The rows are grouped in 4 different ways at once. Each group adds its own fixed numbers to the row, and there is some noise. The rows also spread widely along 11 directions, which tell nothing about the answers.
Some rows, each with its group in each grouping after it:
[-0.7,-2.5,10.8,22.8,12.8,-14.9,-0.8,-3.5,-9.7,-9.5,-11.6,11.7,18.5,-3.3,-2.1,19.0,-7.9,-10.0,-20.1,20.5,2.8,-0.7,0.0,-0.9,11.8,-3.3,0.9,9.7]	Z_909 Z_35 (2) Z_415
[-13.9,11.4,-8.9,13.2,-33.0,8.5,-4.2,2.5,-19.2,-3.5,14.5,3.8,14.9,9.2,-22.9,25.5,-2.3,3.3,-17.2,-1.7,13.1,-4.8,2.5,20.6,12.1,-5.6,-29.6,-2.4]	Z_905 Z_446 (2) Z_567
[2.8,12.8,-20.4,-0.9,13.4,-3.4,-29.0,-12.5,-10.7,-21.5,-5.1,-0.6,34.0,16.7,0.1,-9.0,-2.3,-8.6,-12.4,-2.3,-4.2,-4.1,-10.3,-9.4,-4.8,-36.9,-30.7,-12.1]	Z_728 Z_917 (0) Z_52
[-18.6,-14.6,4.9,18.1,12.1,19.4,-1.9,35.2,-7.1,2.3,-30.7,-3.1,33.9,-11.8,16.7,-8.0,20.2,-11.0,-42.9,45.9,-1.5,14.4,13.8,2.7,9.6,12.9,-29.5,-22.7]	Z_937 Z_917 (1) Z_444
[2.2,18.8,-0.4,-6.0,-1.5,25.6,-3.1,29.9,3.3,29.3,12.5,31.4,19.4,-8.4,6.9,-13.2,-3.7,9.6,-4.8,13.3,1.1,27.9,-16.8,-0.8,5.5,-18.1,-1.5,-10.7]	Z_909 Z_446 (0) Z_52
[5.9,15.1,5.8,8.9,-27.6,9.4,-13.6,0.2,-14.6,6.4,-1.4,12.6,-11.4,-10.3,-15.0,15.7,-11.7,7.2,-18.7,-7.2,15.1,9.4,6.7,-3.9,14.1,-16.5,-1.0,2.9]	Z_905 Z_127 (1) Z_567
[-8.4,14.1,-1.6,-3.5,-7.6,6.8,-15.4,7.5,-22.5,3.7,9.5,0.8,10.2,-4.5,-5.8,8.2,-2.0,-5.9,-12.2,35.1,14.2,10.4,-16.2,10.9,6.4,-17.8,-20.1,-7.2]	Z_937 Z_861 (2) Z_415
[-5.7,7.9,7.2,21.4,23.4,22.7,-18.1,11.7,-7.9,1.1,-20.5,2.2,46.6,-7.4,-11.2,20.4,-8.6,5.4,-23.0,-13.1,-11.5,11.8,5.7,-18.5,19.2,5.1,-22.2,-11.0]	Z_728 Z_861 (2) Z_800
[2.7,-0.9,9.7,4.3,-2.9,21.7,-13.4,24.9,5.4,5.1,-4.1,-6.7,7.7,-9.3,0.7,6.1,8.0,-13.3,-22.4,20.0,7.6,18.6,2.1,0.5,7.2,7.2,-21.6,-20.7]	Z_728 Z_35 (2) Z_444
[10.1,-2.3,-6.9,4.0,-28.6,-3.9,-2.1,0.0,0.4,-17.6,19.3,22.0,1.8,17.9,-15.2,19.7,3.5,-25.3,-21.0,1.6,11.4,6.9,1.5,22.6,-10.2,-33.1,-17.9,-11.1]	Z_905 Z_127 (0) Z_400
[-11.9,13.6,-6.2,14.7,-20.9,1.7,4.8,-6.4,-23.2,0.6,13.4,7.9,27.6,-2.0,-22.7,23.6,-6.4,-8.6,-6.3,-2.2,6.0,-12.2,-0.2,-1.4,9.8,-18.3,-16.3,12.4]	Z_728 Z_127 (0) Z_400
[8.2,27.2,13.2,-2.1,12.3,11.5,-34.1,-13.4,-15.9,22.6,15.4,-15.6,-5.0,-7.4,-15.9,19.9,-4.8,-2.5,22.9,-29.6,4.1,8.7,-10.0,-22.5,16.8,-9.5,5.6,24.2]	Z_937 Z_127 (2) Z_800
[-2.4,3.4,2.3,-2.2,3.5,8.8,2.9,16.9,-2.4,14.2,7.8,12.1,39.5,-13.0,11.8,-1.3,6.6,-12.7,-4.8,28.9,-3.8,14.4,-15.2,-3.6,12.7,-12.3,-17.5,-5.5]	Z_905 Z_446 (2) Z_415
[9.9,18.3,2.1,-6.9,-6.7,4.6,-29.1,-7.3,-21.5,1.5,-3.3,-15.9,-21.4,4.9,-1.8,-0.3,2.3,-9.8,3.4,21.7,14.7,7.7,-8.2,-0.9,9.7,-6.7,-1.8,0.9]	Z_905 Z_917 (1) Z_52
[-10.4,5.7,4.6,5.9,-1.6,-5.6,-5.7,-2.1,-12.0,3.1,-8.0,-5.4,33.5,-15.2,11.8,-0.4,-0.6,-9.0,-6.0,0.8,-1.9,-9.1,-12.8,-15.9,19.1,-20.8,-15.3,21.5]	Z_937 Z_446 (0) Z_400
[11.3,-6.4,28.7,7.7,9.7,12.9,-22.1,21.4,-3.7,-0.8,-9.7,-11.7,-1.5,-19.3,5.6,20.3,12.6,-15.8,-22.3,11.8,4.2,32.7,4.2,-4.5,15.3,-2.6,-10.8,-9.6]	Z_937 Z_861 (2) Z_800
[-10.2,16.0,-1.3,-4.3,-22.4,25.9,-2.1,13.3,-14.6,25.5,16.8,-6.4,0.3,-7.1,-19.3,16.9,1.3,-15.6,7.7,23.5,20.7,-1.9,-7.5,4.4,10.0,11.6,-1.2,2.6]	Z_728 Z_127 (0) Z_800
[-13.0,-2.4,-1.5,8.5,22.0,-3.2,-11.8,4.5,-0.8,-8.4,-25.4,4.1,42.0,-8.2,18.6,-7.2,-4.4,-7.6,-33.6,16.2,-6.4,-6.2,-7.3,-11.9,9.9,-10.6,-24.7,-3.5]	Z_937 Z_35 (2) Z_800
[-7.2,14.7,13.0,16.9,20.0,-13.5,-18.3,6.0,-14.3,-3.2,1.7,4.0,4.0,2.9,26.2,-20.9,4.0,11.9,-11.8,-4.2,-10.5,-1.2,-21.9,-4.6,0.4,-25.8,-26.8,36.3]	Z_728 Z_35 (1) Z_415
[6.4,22.0,7.1,11.8,-5.2,3.6,-15.5,-8.1,-23.3,3.6,39.2,-9.7,8.4,-1.0,-24.9,25.5,6.4,-1.4,4.5,-20.5,2.7,12.2,-3.9,-0.2,4.1,-25.1,-16.1,18.4]	Z_909 Z_35 (2) Z_52
[15.8,18.4,-6.1,-12.3,-7.2,8.0,-11.8,-2.8,-2.3,6.1,7.5,25.0,-14.9,16.3,-14.7,4.6,-11.4,-19.6,6.1,27.0,17.9,15.8,-17.1,6.0,8.8,-7.6,13.6,-8.7]	Z_905 Z_917 (2) Z_52
[-12.1,-3.7,7.6,23.5,21.7,-11.3,1.8,-5.2,-13.0,-12.8,-17.0,12.4,37.8,-0.2,4.9,3.8,-0.9,-20.4,-12.9,18.2,-9.1,-10.1,-11.5,-2.6,16.6,-6.1,-13.5,15.5]	Z_937 Z_861 (2) Z_52
[7.1,7.1,1.8,3.0,14.4,-2.7,-2.1,-2.7,-8.1,-10.4,5.2,2.4,29.9,5.6,-2.4,2.7,4.5,-31.0,-0.5,18.8,-4.2,7.7,-6.0,-9.7,-3.5,-16.8,-14.5,-5.4]	Z_728 Z_35 (1) Z_52
[-3.9,-5.7,11.1,19.0,-19.6,7.3,13.2,20.6,17.3,2.5,28.6,6.1,18.5,3.0,-11.0,14.3,22.1,-35.9,-10.4,-17.5,-0.7,3.8,-4.6,8.4,7.4,-7.6,-24.5,13.2]	Z_937 Z_35 (2) Z_52
[-2.4,21.8,-0.8,8.1,-6.2,2.4,-20.4,-1.4,-1.5,3.1,6.7,0.0,14.8,4.7,10.9,-19.2,0.1,2.8,-8.6,-27.9,-6.2,-8.8,-18.5,-13.4,6.4,-26.8,-27.7,24.2]	Z_905 Z_35 (1) Z_52
[9.4,1.9,3.9,15.9,-20.0,-5.1,-19.7,7.6,-3.5,-26.7,-9.2,17.9,-23.9,16.1,-7.7,10.0,-3.4,3.7,-38.9,-2.9,15.2,11.3,7.1,17.5,-0.2,-16.8,-14.3,-9.2]	Z_728 Z_917 (0) Z_52
[-10.2,20.3,15.4,-2.6,-0.4,26.9,-20.8,17.0,-14.8,32.1,3.5,-31.6,11.0,-26.2,7.3,-2.2,6.0,2.7,7.8,3.7,-1.2,4.8,-16.4,-19.7,23.6,8.1,-22.4,14.8]	Z_728 Z_35 (2) Z_400
[8.4,13.9,-12.6,-12.3,-17.4,8.7,-25.6,-15.2,-16.5,-3.9,1.4,-24.2,24.3,-8.4,-5.4,10.3,-3.0,-15.6,-4.6,2.0,13.0,-5.1,-5.4,-24.2,12.0,-29.8,-17.7,-3.2]	Z_905 Z_917 (0) Z_800
[7.8,21.4,-4.8,-8.8,-8.4,27.2,-10.4,4.8,3.7,21.0,9.6,-0.4,20.0,3.6,-32.0,22.4,-10.2,-24.2,14.2,1.7,12.9,19.4,-1.0,-14.3,15.7,1.6,6.1,-21.3]	Z_937 Z_446 (1) Z_415
[4.4,10.5,10.4,10.4,14.4,18.2,-0.9,12.9,-16.2,16.3,25.1,-8.2,19.0,-0.2,-20.9,27.8,12.2,-17.6,12.5,12.8,3.1,17.5,2.7,1.7,3.1,6.9,2.8,1.1]	Z_909 Z_35 (0) Z_52
[1.9,12.4,-9.1,-15.5,13.4,25.1,-16.7,11.6,-25.1,21.4,-6.8,2.3,36.4,-26.2,10.1,-4.9,-4.2,3.5,-6.9,47.0,3.0,15.4,-7.2,-12.9,3.5,-17.5,-9.0,-28.4]	Z_905 Z_127 (0) Z_567
[0.9,-20.0,20.8,29.5,13.3,-8.3,1.0,8.4,-4.9,-16.2,-9.9,-7.4,11.3,3.1,1.6,18.2,22.2,-33.0,-15.8,19.0,-3.5,4.3,7.5,3.7,13.7,10.3,-14.7,12.2]	Z_728 Z_917 (2) Z_444
[8.1,9.9,17.6,13.3,21.3,-9.5,-1.6,5.3,-6.2,4.1,8.2,26.1,17.9,-8.4,15.6,-15.1,6.7,-7.2,-2.1,-8.6,-17.6,15.6,-15.6,-16.1,1.1,-39.1,-9.7,24.0]	Z_728 Z_127 (1) Z_52
[-2.4,14.4,15.6,11.4,-12.1,3.2,-22.1,22.8,-17.8,-1.0,-7.0,12.1,-38.6,-5.5,10.3,-7.3,-4.7,26.5,-37.5,18.8,15.3,21.3,-2.3,14.2,1.6,-9.4,-15.8,6.4]	Z_728 Z_35 (1) Z_444
[-4.6,-5.9,-6.9,25.4,57.9,7.6,-22.2,17.6,-7.6,-17.5,-14.9,22.2,36.7,32.8,1.0,-0.1,12.1,1.3,-37.2,14.7,-19.1,28.8,19.4,20.1,-23.1,-7.2,-31.5,-40.2]	Z_937 Z_127 (1) Z_444

New rows, each followed by its group in each grouping:
[5.7,8.7,17.7,23.1,11.8,-11.6,-21.3,4.0,-23.4,-21.1,9.7,11.5,-4.5,10.1,-4.3,20.3,-0.4,9.1,-22.6,-2.8,-1.5,22.0,-4.2,12.8,1.5,-26.8,-22.5,11.5]	Z_728 Z_861 (2) Z_415
[-12.3,8.4,13.8,26.8,-10.0,1.1,-31.3,1.9,6.5,-6.9,-30.4,-2.0,-13.1,3.1,7.0,-6.0,-8.7,10.8,-29.8,-34.5,1.1,-18.3,-9.9,2.3,27.1,3.4,-21.1,25.9]	Z_937 Z_861 (2) Z_52
[-6.1,23.5,0.0,9.0,1.6,0.3,-28.2,-4.6,-28.4,0.8,7.4,-1.5,-27.1,24.1,-15.1,20.4,-13.2,15.9,-5.3,14.8,18.2,-1.0,-7.2,24.0,7.5,11.5,-4.5,11.5]	Z_905 Z_35 (2) Z_415
[25.8,10.2,3.8,-10.7,3.7,-12.3,-28.0,-18.2,4.8,-13.4,7.9,9.4,-8.6,12.9,-12.9,12.9,-13.8,-32.2,6.0,-1.6,10.3,13.7,-21.7,-7.1,4.0,-37.6,1.6,-1.5]	Z_937 Z_861 (2) Z_415
[-13.3,14.9,-5.1,4.8,11.0,-2.4,-19.4,-8.4,-28.9,-6.6,-7.5,-22.7,23.8,-1.3,2.5,1.2,-2.8,-6.3,-7.1,30.2,3.4,-8.3,-6.1,-7.4,2.9,-5.9,-26.8,0.2]	Z_728 Z_35 (1) Z_415
[0.5,20.5,-6.8,-19.6,3.5,12.4,-20.0,3.3,-16.6,16.2,20.3,6.1,-13.0,6.7,-12.2,9.3,-3.1,-12.9,6.1,37.2,18.8,21.3,-14.7,14.2,-4.0,-8.2,0.3,-15.6]	Z_937 Z_127 (2) Z_800
[5.2,18.2,-0.6,4.1,4.5,1.6,-38.9,-14.9,-25.5,-11.4,7.7,-31.8,20.5,-9.2,-5.8,13.8,5.0,7.9,-15.1,-15.2,-0.1,6.7,1.8,-8.2,2.0,-29.7,-34.4,-2.9]	Z_909 Z_35 (2) Z_52
[19.2,-5.0,12.7,8.8,-4.7,7.3,-4.6,14.4,35.4,3.8,-5.0,32.7,1.2,11.7,-2.4,8.8,-7.6,-20.3,-10.5,-15.3,1.2,18.6,-5.9,-0.4,17.4,-3.2,6.2,-5.7]	Z_905 Z_446 (2) Z_415
[-5.7,1.2,9.4,2.0,-2.7,-0.9,-7.9,-3.7,-15.8,6.7,-18.0,-27.5,38.4,-40.4,20.2,-6.7,7.3,-20.0,-7.4,27.9,-2.1,-10.0,-8.9,-30.4,16.7,-18.0,-21.8,7.0]	Z_728 Z_127 (1) Z_415
[-8.5,18.1,1.5,12.8,-24.1,13.5,-13.3,13.0,-11.4,7.5,-6.1,12.0,-4.6,-1.8,-10.6,8.7,-15.9,15.4,-26.2,-2.6,15.1,3.2,-6.5,9.6,13.9,-11.5,-13.3,2.9]	Z_909 Z_861 (0) Z_400
[-18.7,14.0,2.9,22.3,4.6,20.2,-4.1,17.6,-11.6,15.7,-0.2,15.9,17.8,1.8,-11.5,5.2,-0.5,9.4,-12.3,4.9,-2.9,-0.5,-1.3,11.2,13.9,17.0,-15.6,0.2]	Z_728 Z_127 (2) Z_52
[-16.0,26.3,-9.1,3.3,49.6,17.8,-13.4,6.8,-32.1,13.4,-6.0,15.7,49.0,0.3,1.6,-6.6,-13.7,16.1,-3.9,39.4,-11.9,10.2,-12.9,-6.8,3.2,3.6,-14.5,-15.5]	Z_728 Z_35 (2) Z_52
[-7.2,1.9,0.2,8.3,12.7,4.6,-3.3,7.1,2.4,-0.2,-12.5,4.6,10.1,20.7,-1.2,-1.4,3.3,-30.6,-3.8,24.9,3.3,-3.5,-5.4,3.2,6.1,14.6,-7.4,3.9]	Z_728 Z_917 (1) Z_800
[-6.2,6.6,14.2,14.3,-3.8,-14.0,-12.7,5.5,-19.5,-11.6,-7.4,5.2,6.9,-10.5,19.6,-4.3,3.1,11.7,-28.6,0.2,-3.9,6.8,-5.9,-4.5,5.8,-28.1,-27.3,22.4]	Z_728 Z_446 (1) Z_800
[6.3,2.1,7.0,-2.5,9.0,4.1,-41.8,-8.2,-0.9,-12.3,-23.8,-38.4,-14.5,11.4,6.8,-5.8,12.1,-28.3,0.9,16.6,6.2,-3.5,1.1,6.6,0.0,10.7,-16.1,-16.3]	Z_728 Z_127 (1) Z_52
[4.8,1.9,6.5,-3.6,21.3,-11.7,-11.4,-4.1,-7.7,1.0,-3.1,-0.9,9.2,0.3,21.0,-6.2,1.0,-21.2,4.7,39.5,2.4,-1.3,-25.3,-4.3,8.3,-7.7,-2.7,15.5]	Z_905 Z_35 (2) Z_415
[-1.9,4.5,12.4,17.0,-0.5,3.3,10.8,10.7,-35.5,4.0,28.8,8.3,30.7,-21.9,-5.6,23.8,19.4,-4.5,-12.9,22.1,-3.0,19.1,3.2,7.8,4.9,-22.4,-21.6,7.1]	Z_905 Z_127 (2) Z_52
[1.8,9.5,2.4,3.7,-4.4,-12.4,-0.5,-0.1,-25.1,-6.0,37.9,9.3,2.0,6.2,-3.1,7.3,12.9,-16.4,0.1,20.4,7.1,12.3,-16.3,8.0,-4.2,-37.7,-22.4,23.3]	Z_728 Z_917 (2) Z_444
[-1.3,22.8,1.5,-6.1,7.0,12.4,-46.1,-1.5,13.3,11.0,-22.8,-6.3,-19.1,14.8,8.0,-17.9,-12.2,5.2,3.0,-14.2,4.8,-2.7,-20.7,-1.4,19.2,11.6,-2.4,0.9]	Z_937 Z_446 (2) Z_52
[-1.9,7.7,21.0,13.1,-5.3,8.5,-1.2,11.0,-9.0,12.8,12.8,-8.5,10.7,-19.8,-3.1,17.1,4.8,-12.1,-4.5,-5.5,1.6,4.5,-6.6,-16.1,20.2,-0.2,-12.1,26.6]	Z_728 Z_35 (2) Z_800
[8.0,20.2,-2.5,-2.1,3.6,11.0,-18.4,-3.7,-11.4,8.5,18.0,1.3,-4.8,15.6,-22.0,15.2,-0.5,-13.6,11.6,12.0,13.2,16.3,-5.8,9.3,5.8,-3.5,1.7,-4.2]	Z_909 Z_917 (2) Z_52
[-5.3,5.0,12.2,12.1,-8.2,9.2,-3.5,14.1,-18.4,13.1,3.5,-0.4,14.2,-22.4,-3.4,12.0,8.7,-3.9,-16.9,19.7,6.2,15.2,6.1,-4.0,11.0,-11.1,-9.9,1.9]	Z_937 Z_127 (1) Z_415
[-4.9,3.0,9.2,18.7,5.3,-3.4,-3.6,3.2,-7.0,-6.6,11.7,0.2,14.0,10.9,-9.3,17.7,10.1,-22.0,-10.4,0.9,0.7,1.3,-1.9,12.1,6.5,-0.9,-15.8,11.7]	Z_937 Z_35 (2) Z_52
[-1.7,-10.0,12.8,4.4,-12.3,-31.5,1.1,-16.3,3.6,-10.0,-8.0,8.4,-17.1,-0.8,13.0,-4.3,-0.7,-42.9,-2.6,31.6,16.9,-22.3,-21.7,7.0,10.1,-11.6,5.2,33.1]	Z_937 Z_127 (2) Z_444
[-9.9,15.3,5.6,17.9,24.2,6.9,-3.8,0.8,-6.7,16.0,-12.6,16.8,32.5,-5.6,-0.3,-6.9,-5.1,-4.4,-0.2,-4.2,-11.2,-3.4,-5.1,-19.7,17.7,-0.7,1.6,15.4]	Z_937 Z_127 (1) Z_52
[12.2,-1.3,14.8,22.3,34.8,-2.3,1.8,0.6,0.3,-10.8,-26.0,28.9,16.5,13.8,-6.3,11.8,-6.9,-24.6,-6.7,15.7,-8.0,16.0,5.9,-12.2,11.9,9.7,14.4,-2.0]	Z_728 Z_917 (1) Z_52
[25.4,4.1,9.9,3.8,20.2,-4.4,-14.2,-11.7,2.6,-6.4,12.0,11.8,15.2,12.8,-9.7,19.9,-3.0,-25.4,12.1,-12.9,-4.9,19.7,-6.3,-12.4,7.9,-20.0,1.5,5.3]	Z_905 Z_446 (2) Z_444
[-15.8,-6.8,3.6,25.2,-3.5,16.8,-4.2,12.6,17.2,10.2,-36.8,-7.6,23.9,4.8,7.4,-9.8,6.2,-20.7,-12.4,-8.6,-6.5,-27.3,0.7,-13.7,30.5,27.6,-16.5,11.4]	Z_905 Z_917 (1) Z_567
[0.1,14.7,6.7,20.4,6.6,14.1,-21.8,4.8,-12.4,-2.0,-8.7,13.3,1.7,9.6,-20.2,19.9,-18.2,7.2,-15.9,-5.1,6.7,12.0,-0.2,1.7,15.4,5.8,-8.9,-4.8]	Z_728 Z_861 (2) Z_444
[-9.0,9.3,9.3,4.0,8.8,4.4,1.5,2.4,-15.5,14.7,1.2,2.7,22.4,-9.8,-0.8,7.4,0.8,-16.5,7.5,27.4,3.5,2.6,-12.9,-4.2,21.1,6.1,2.3,12.6]	Z_937 Z_446 (2) Z_52
[-0.7,9.4,-1.0,-4.5,-39.9,3.7,-11.7,2.5,-1.1,4.3,15.6,9.6,-25.2,0.6,-18.9,12.4,-4.3,-16.0,-11.9,7.1,26.9,2.0,-8.7,16.6,5.8,-17.0,-5.9,-1.8]	Z_937 Z_127 (2) Z_567
[5.3,13.3,7.1,-2.5,-28.6,-5.0,4.2,-7.7,7.7,15.7,5.5,21.8,-14.4,-1.1,0.4,-6.3,-11.2,-28.0,10.7,2.7,11.6,-9.9,-22.6,-9.6,15.5,-16.8,10.7,29.9]	Z_905 Z_127 (1) Z_400
[-8.5,18.2,-9.2,3.7,-1.6,11.7,-16.8,0.8,-17.5,14.9,20.9,-2.4,32.5,-6.3,-0.2,1.2,2.2,4.2,-2.4,-4.8,-2.8,-1.6,-13.9,-4.3,6.4,-25.6,-29.4,7.6]	Z_905 Z_127 (2) Z_415
[-4.2,21.7,-9.8,1.4,18.8,-11.5,-1.4,-14.2,-5.6,5.1,11.5,30.0,5.1,36.3,-16.5,1.6,-21.3,-25.8,18.8,20.4,7.6,-9.1,-23.8,3.1,-2.9,-4.6,13.8,18.7]	Z_937 Z_35 (1) Z_415
[10.0,1.1,15.7,23.4,-6.5,-14.5,-3.4,-24.3,-28.1,-16.4,6.1,-16.4,12.5,-5.4,-18.4,36.6,11.3,-28.4,2.6,-6.9,0.2,-5.1,13.7,-8.6,12.9,-11.6,-4.0,23.9]	Z_905 Z_127 (1) Z_52
